The groups are shells around one centre, one inside the other: the same stretched ball of 6 dimensions in 9 sizes.
(in the rows, 128 means zero)
Some rows, each with its group after it:
[ 95 134  84 149 145  82 100 145 151] => k_694
[ 99 144  90 102 144 109 110 111 167] => k_42
[107 111 109 145 136  99 118 112 139] => k_147
[ 91 160  82 145 117  85 101 131 158] => k_412
[131 148  83 142  81  80 120 130 180] => k_250
[120 168  74 146  77  97 111 118 128] => k_42
[118  81  86  99 150  64  87 102 211] => k_694
[ 93 109 100 150 155  88 102 124 137] => k_694
[110 128  87 114 159  99 116 146 177] => k_561
[134 144  68 125  99  89 109 130 159] => k_399
[100 105  92 114 156  75  96 118 197] => k_561
[143 136  83 115  96 104 124 115 158] => k_899
[102 153  90 113 158 125 125 143 143] => k_250
[111 142  87 162 114  92 114 140 128] => k_42
[141 144  61 129  80  86 101 118 143] => k_694
[105 114  85 116 146  89  93 108 157] => k_399
[119 171  77 158  74  94 115 129 130] => k_899
[120  72  91 124 151  72  91 105 165] => k_42
[ 79 133 101 149 157 100 105 126 127] => k_147
[126  64  98  83 173  88 101  96 194] => k_42
[105 158  92 157 116 100 124 146 137] => k_899
[106 146  79 146 118  89 103 132 139] => k_399
[ 94 112  94 116 152  93  92  96 151] => k_561
[112 106  91 139 126  84  96 102 137] => k_399
[133 101  90 112 141  93 116 125 173] => k_36
[ 96 166  94 142 132 103 127 154 164] => k_42
[103 163  83 126 125 102 116 139 165] => k_36
[ 89 120 102 126 149  96 101 103 152] => k_36
[130  99  82  98 147  88 104 118 184] => k_36
[118 131  79 148 125  90 109 143 135] => k_147
[123  66 103 102 138  80  94  66 176] => k_250
[ 84 173  86 161 125  92 112 155 147] => k_147
[106 122  80 123 135  88  91 107 144] => k_899
[151  87  75 120 118  76 101 116 163] => k_899
[ 93 133  96 123 154 110 109 117 137] => k_412
[116 154  81 134 121 107 119 140 138] => k_399
[ 85 172  93 142 128 109 117 135 140] => k_412
[ 69 152  95 150 139  83  97 126 161] => k_147
[127 122  92 119 134  92 125 141 192] => k_147
[ 98 123 101 119 161  95 116 134 185] => k_561
[114 111  92 119 147 106 107 108 132] => k_561
[114 170  73 132 101 109 111 124 123] => k_694
[ 93 101 111 133 153  80 107 111 184] => k_250
[120 112  90 121 140 102 110 115 139] => k_36
[133  55 108 105 146  86 104  75 169] => k_250
[131 108  82 122 130  76 109 135 190] => k_561
[ 92 147  88 157 118  83 102 128 145] => k_412
[127 118  83 108 146  98 116 137 173] => k_399
[ 95 134  89 107 160  96 107 130 186] => k_412
[ 68 111 105 117 196  95  95 119 167] => k_250
[167  94  73 101 117  92 117 124 169] => k_694
[103  92  98 111 151  80  93  92 180] => k_412
[108 169  82 136 111 115 119 130 124] => k_899
[113 108  95 108 137  95 103  93 165] => k_36

New rows, each followed by its group:
[131 106  80 131  97  75  93  92 152] => k_561
[115 121  92 104 141  94 113 117 191] => k_399
[128  84  75 104 151  80  87 107 163] => k_250
[112 131  99 137 129 107 121 121 136] => k_399
[ 95 127 103 134 129 103 106  92 131] => k_899
[117 171  67 160  70  74 105 138 156] => k_250
[141  95  79 108 145  83 111 139 186] => k_147
[114 150  93 139 105  88 123 134 182] => k_694
[110 126  99 133 135 105 119 120 141] => k_36
[102  90 102 146 138  74  93  99 149] => k_147
[106 110  90 106 161  97 102 115 164] => k_36
[ 97 140  80 127 135  87  97 124 163] => k_399
[120  70 106 122 158  89 106 101 153] => k_147
[138  94  83 112 141  95 108 117 151] => k_561
[115 144  84 109 133 105 117 128 169] => k_36
[ 82 123  92 110 158  94  88  95 159] => k_250
[102 135  95 159 111  80 109 125 154] => k_899
[ 95 128  89 135 141  79  99 129 176] => k_399
[ 75 129 112 127 176 102 116 130 175] => k_694
[143 117  73 102 119  90 109 120 176] => k_399
[147  95  84 119 110  79 109 111 175] => k_399
[134 128  89 145 114 104 127 137 129] => k_694
[139  97  85 134  95  74  99  94 154] => k_561
[109 126  81 144 121  80  97 122 146] => k_399
[109  98  91  95 168 104  97  98 150] => k_694
[ 71 121 112 120 171 101 103 102 163] => k_147
[115 109  95 128 118  85 102  93 160] => k_36
[105  91 113 129 157  93 113 108 162] => k_147
[144  81  93 111 117  74 108  99 196] => k_694
[ 74 160  86 143 127  79  93 122 170] => k_250
[110  91  95 104 155  84  97  99 184] => k_36
[ 84  99 114  95 188 105 105  95 177] => k_250
[114 114  94 149 109  86 101  98 128] => k_561
[131 112  87 122 149  94 122 151 171] => k_250
[124 112  84 118 113  84  97  94 161] => k_36
[ 94 120  85 147 129  70  85 112 152] => k_147
[ 98  99  86  89 176  85  87 106 192] => k_250
[151  81  76 132 100  67  93  99 150] => k_694
[126  91  92  94 144  82 103 102 202] => k_561
[ 96 176  91 146 119 110 126 146 143] => k_561
[106 123 106 105 166 125 128 121 150] => k_250
[ 79 141 105 123 158  97 114 127 186] => k_147
[ 96 106 101  92 186 102 108 118 190] => k_42
[ 72 123  94 115 182  93  90 118 164] => k_250
[ 64 139 102 130 176  96 102 131 166] => k_147
[102 149  93 150 107 100 111 114 126] => k_399
[133  87  80 134 134  71  97 126 159] => k_250
[ 67 157 105 120 178 119 118 136 156] => k_250
[116  93 100 132 139  88 106 107 150] => k_399
[148 107  79 132 112  75 116 142 182] => k_250
